The first 7 rows are patterns. Each new row is the sum of 2 different patterns, raised or lowered, with some noise. Before adding, each is slid sideways (what falls off one end comes back at the other) and multiplied by a number that may be negative. Names go in the order of the patterns.
Known rows, each followed by the names of its patterns:
  0  16   9  14   8   4  16   6 -22  15 -12 -29 -12 -21  -4  15 -20  -1   2  18 -16   3   8  19   5  -1  21 -13 -12  12  23  13 -20   3  35 -18  18   9  -4   7   3  -1 -43
k446
-13   7  17 -23 -17  -4 -28  18 -14   3   8 -16 -31  10   8  25 -20 -18   9 -22  13  17   5  -5   2   3 -20  -4 -26  -4 -18   9  10 -27 -11  10 -10   1  -7  25   1  35  -2
k47
  8 -13  17  21  -6 -25 -13  11  19  -4  -1  15  23  -4   7 -24 -21   7   1 -16   8 -20 -12 -27  -6  -5   1  -8  19   5 -19  -6 -14  -3  18 -22  21   8  -2  10   8   2  -9
k134
-11 -15 -10  19 -31  -9   0  10   7 -14 -11  15 -14   0  14  14 -15 -24  50  17 -13  31   3   2  30 -21  20  15  -3  10 -20  -6  20  -9  -8 -33 -18   7 -12  -7 -15  10  25
k338
-15  -6   2   4 -11  18  -9   3 -17   2   0  -6   4  -4  -5   5   9 -29 -11  16 -16  -6 -21   4 -13   6 -17  25  13  29  28 -17   1  18   4 -17 -20   4  -4  -4  20  -1  13
k350
 20 -14  29 -35   1  -5  13 -22  32 -14   4  17  -1 -21   4   9 -11   6   3  -1  25   7  23 -23  30  25  12 -12   9  18  18  13   0   6  -5   3 -11  12  21  -2  15  22   7
k477
  9 -29   0 -25   1  -5   4  15   7  19  -4  15  -1  -3  12  -4   6  -2 -30  -1  16 -20 -12  43   1  -7 -23 -13   5  36  20   6   0  19  -4 -23  -3  -8  18   1   2 -14  -8
k921

New rows. What belongs after each?
 -4 -12 -16 -34  26   3  -2 -43 -14  -5   7  -2 -27  10 -25   4 -30  -5  -5 -34 -12 -18 -10 -15 -32   8 -60 -15 -29  -5 -13   8 -44   1   4 -55 -35 -11   8 -19 -18 -47 -37
k477 k921
  9   9   3  28 -28   8  26  13  32  18  56  15  64  16   4  35  32   3   0 -10  -8  49 -12  10  63   5 -16   9  16  46  31  18  32  -2  47  31   3  10  13  38   1  17 -17
k47 k921
-12  36  19  56  45   5  37  26  41  39  -1  18  57  44 -35  54  39  43  24  13   6  18   2  36   6  13  29  43  54 -42   5  35   6  29  14  19  44  23   7  31  10  29  23
k338 k921
-15 -14  19   1 -18 -20  -9 -55 -26 -13  -5  -3 -20 -41   8 -54 -24 -22 -19 -28 -22  -7 -32  -7 -33 -44 -21  24   0 -44 -29 -13  -6 -38 -34 -21 -16 -15 -11 -46 -40   8 -28
k134 k350
-75 -30 -30   5   0 -46 -38   4 -46  -7  -1  13 -35 -47  24   0 -55   2  -6 -16  18 -44 -21   9 -46 -22 -44 -40 -11 -35 -26 -65 -32 -32 -56 -27 -19  -3  -9 -52 -34 -34 -18
k134 k338
 -7   9 -29   2   3   4 -13 -34 -14  13  17   2   6 -11   7 -10 -39 -14 -28  22 -26 -23 -25  -3  -4 -41 -18 -32  -3 -13   2   3   9  -1 -23   7 -18 -23  -2 -23   9 -27  -3
k477 k921
-11 -16  20  18   8  21 -15  36  -7   6  43  45   9   2 -28  39  23  -5  17   5 -12  -4  -1   0   7  10  18  40   1   7 -12  10  30 -10  10   3  -2  17 -24   5 -27  39  20
k446 k47
 -9  18 -25  15  45  28  23 -28  -6  21  34   4  -9   5  13  -4   2   0   9   4  -1   5  -3 -12  24 -24   5 -29   6   2   2  19   5  12   4  20 -21  -8  26 -13   2 -15 -15
k350 k921
  3 -24 -37  -8   9 -62 -31 -29  -7   7 -48  -6   8 -31  -6   6   2 -39 -30  23  16  -9  10 -36 -25  23 -19   2  -1  -4  14 -38 -16 -16 -41 -18 -48 -46   0 -43 -31 -53 -11
k134 k338
-53 -30  -1 -31 -44 -15  -2   4 -27 -31  15 -45 -31   3  16 -21 -62  27  31 -49  24 -10 -21  14 -38  -3 -49 -23   5 -27 -13   4 -25 -13 -43 -58   1 -42 -55 -46 -32  -4 -14
k446 k338
-35  28 -41   9   6 -13   3   4  29 -12  -8 -24   2   9 -13 -43 -21  23   3   1  16  19  36  -4  -8 -11 -25  -1 -17  -6   0 -31 -32 -34 -11 -26   7  -2   4 -18 -33   4 -22
k446 k134
  4   1   5   2  24  -8   9   8 -12  -6  20   0 -30 -14  -1   0   8  -6 -29 -21  12   5 -28   2  11   2  23 -29  18   5  12  17  -1  27  -5  28 -10  19  15 -16 -21 -24  13
k134 k921
-21  -9 -45 -33  10 -40 -28  -4   3 -68 -28 -26  -4 -39 -42 -48 -47 -25 -30 -69  -8 -32 -38 -26 -58 -42 -37 -10 -32 -28 -21 -53  -4 -10 -17 -47 -66 -38 -51 -43 -68 -27 -37
k134 k921
 -2 -14 -10  19  24  -1 -31   5 -13 -36 -19   3 -11  25 -30 -13  22 -19 -22  10  15 -28 -24  44   9  -1  29  13 -21  43 -11  23   0  -2  18 -14  -3  14 -11 -19 -36 -31  10
k338 k477
 17 -35  -6  20 -12  10 -29  37 -42  19 -19  -8 -25  35 -42 -20   4 -33 -16 -16   0 -13 -17 -33  -1  20  17  -4 -44  27  -6  12  -8   0   2   9   4 -27  -8 -35 -10 -33   9
k47 k477
 -8   5  -4   0 -23 -15  19 -30 -31  13 -26 -10 -50  -8 -50  -5 -16   8 -12  34  29 -23  14  -9   3 -31 -35   6  11 -23   2 -33  18 -10 -22   9 -17 -33   2 -15 -10 -29   8
k47 k350
 -5   3  -2  32  24 -35 -13  15 -37  -5  11 -19  27 -12 -23  19 -22  12   7 -23   3   7  32  10   6  -1  -9  17  10 -11   1   0  11 -14  15  -6   4 -13  13  26   3 -12  22
k134 k338
 16 -28  28  -7 -17   4  22  25  -2  24   1   6  13  32  -4  13   0 -26  28 -10  -2  13 -17   9  -3  52  33   6  -9  44 -31  39  22   2  11  35  13  -9  24 -12  11   3  -3
k47 k477
-22 -46  -7 -12 -47 -12 -16   2   8 -24   2 -33  10 -14 -34 -26  -5  -3 -28  10 -18 -20 -35 -28 -21  -7 -21 -16 -12 -18 -29   2 -16 -43 -63 -14 -53 -19 -40 -25 -17 -37 -23
k338 k477
 30  17  47 -13   9   1  10  36  17  21   5  23  45  35  30   5   3  47  -7  47  30  13  20  32   4  -8  16  46  24  30  30  18  35  27  -3  26  35   5  -5  16  21  49  -1
k446 k350
 -1  12  23 -27  -4   5  17  19   3  -7  24   6   3  35 -11 -23   5 -20  17  29   4   9  10  21  -6  -6  10  37  16  16  27 -21   8   1  20  21 -23   2  37  -5  19  24 -11
k446 k134
-11 -13 -16 -46   9 -23 -30  -7 -13 -22  -7 -24  -3 -39 -36 -42  -4 -18  16 -42 -33  -2 -19 -52 -37  -9 -35   7   1 -29  -1  -2  -8 -23  13  24  -5 -25 -16   2 -22 -15  -5
k134 k477
 19 -32 -16   4  18   1  14  -1  26  15  25   8  -1  47  10 -16  23  -2  -2 -19  -7 -11 -14  54   2  -2  22  46 -12  50  -9  11   9  20  23  33  12  -2 -14  31   8  -3  12
k47 k477
 16  11 -17  24   2  13  44   9  15   9  26 -17  37 -10  13  18  24  39  14  -2  33  21  16 -16  22  21  28  38  13  48  -9   0  29  41  17  16  10  51 -15  34  24   5  26
k446 k350
-18  26  42  25  29  59  38  21  44  11  58  10  11   8  20  -4  22 -22  -4  41  37  -8  23  48  60  24  28  47  -7  12  21  59  41   3  21  66  -9  49  27  38  28  26  28
k446 k350
 18  59   4   7  33  29   3 -21  29 -52  25 -11  19  -4  18 -35  21  29  30 -29  -7  22 -24  25  24  11  24  15  27 -32  28   3  14 -21  24  32  -2   7  16   4   2   4  19
k47 k477
 -5 -27   6  36 -10  10  -5  22  -9  20  20  18  32   3  43  -8  -2  14  17  13 -27  11  28 -10  26   5   5   8  12  26 -33  -7  36  24 -11  13  13  38  22 -18  -5 -19 -27
k446 k921
 24 -13   4  26   4 -24 -11  20  27 -36 -18  11 -32  -5 -12 -20  27 -23  -5  13  -9  25 -10  -2 -22   3  19  18 -24  27 -10   9   0 -26 -10  11  11 -27  25   5  -5   6  -4
k338 k477
-32 -21  11  26  10 -11 -31 -18 -23  -6 -38   0   2   3   9 -38 -13   2   0   3 -15  37  -4  41  -6 -10  -1  -4 -26 -30  -2 -36   9 -11 -11   7 -20 -23  29   4   2  -1  -7
k47 k921
 21   9 -29   1 -32  10  31  -9  -3  32  38   4  35   4  36  11   3  38  26  -6  14   8  37  12   4  53 -13  11  13  12  14  11  27 -18  32  27  33  11   7  37  32   6   4
k446 k47
-30  30 -30   1   5 -13  -5 -41 -17  -4 -11  -8 -52 -53 -18 -20  -8 -33  -9  21  -9 -34 -21 -16 -62 -19 -14 -18  -4 -44 -37 -19 -35 -20  -1  -8 -17 -35  21  -5 -39  13  -2
k134 k338
 38  23   6  53  24  19  57  17  15  14  36  19  26  32  24  42  38  51 -14  37  61  20  14  14  43  26  43  11  55  38  57  46  20  43  42  41  26  14  44  13  44  22  28
k350 k477
-14 -48 -17  26   7 -18   4   2  11  -8 -25 -34 -49  23 -35 -43 -10 -12 -24 -47 -31 -24  -4 -18  17  -5 -12 -23 -40  -7  -2 -47   6 -17   6 -24  36  -6  -9 -10   5 -20  27
k134 k477
 31  31  21  12  37 -15  19   9 -13   2  -1  20  19  11   3   1  30  22  27  11  14  21  15  18 -11  10  19  48  38  -5  16  51  -2  42  29  31  24  20  12 -10   0  20  35
k446 k134
-23 -39 -38 -18 -36 -37 -24 -32  -4 -13 -27  -4  12 -14  20 -34 -29   0   2 -34 -40  -5 -25 -23   2 -37 -11 -48  -3 -37 -31 -35   8 -31 -27 -45 -24 -18 -27  -9 -25 -12 -19
k350 k477
-50 -58 -76 -31 -56 -10 -35 -22 -28   4 -18 -35 -25   5 -29 -48 -58 -27 -57 -46  -2 -34 -12 -47 -61 -16 -55 -57 -20 -57 -42 -55 -26 -44 -29 -51 -61 -37 -10 -18 -76 -66 -19
k134 k350
 52  10   8   8   6  33  10  13   3  47  55  12  -1  10  15  38   5  31  39  39  11  37 -17   7  24  35   3  27   7   5  -3  17  11  15  35  46  13  14  19  22  14  47  -5
k134 k350
 35 -16  24  18  23  13   7  13  21  17  29  24  17   0  15  61  12  21  36  18  24  41   2  39  63  18  17  -1   7  32  10   4 -12  18  17  20  35  18  43  44   2  21  11
k446 k338
 32  16  45  34  -3  55  38   3  23  30  38  38  -3 -18  18  19  31   5   7  58   4  19   4   8  11  31  33   4  58   4  21  23  47  26  -6  -5   4  24  -7   0  28   2  43
k134 k921
-34 -11  -8 -13 -37 -19  -5 -10 -12  -2   2 -50  -6  18  11 -74 -26   7 -29 -11 -19 -37  -4 -33 -40  -7 -10  -5  -2 -19  -5   7  -3  21 -54  -5 -17   5 -45 -14 -22  -2   4
k338 k477
-18 -22 -54  -6  26 -40 -39  14   4 -49 -41 -26   2  28 -10 -18   1 -10 -18 -20  -1 -35 -20  35   4 -37   9  -2 -36  16 -55   8  -2 -12  10 -28  -4   4  -7 -22 -49 -21  -8
k338 k921
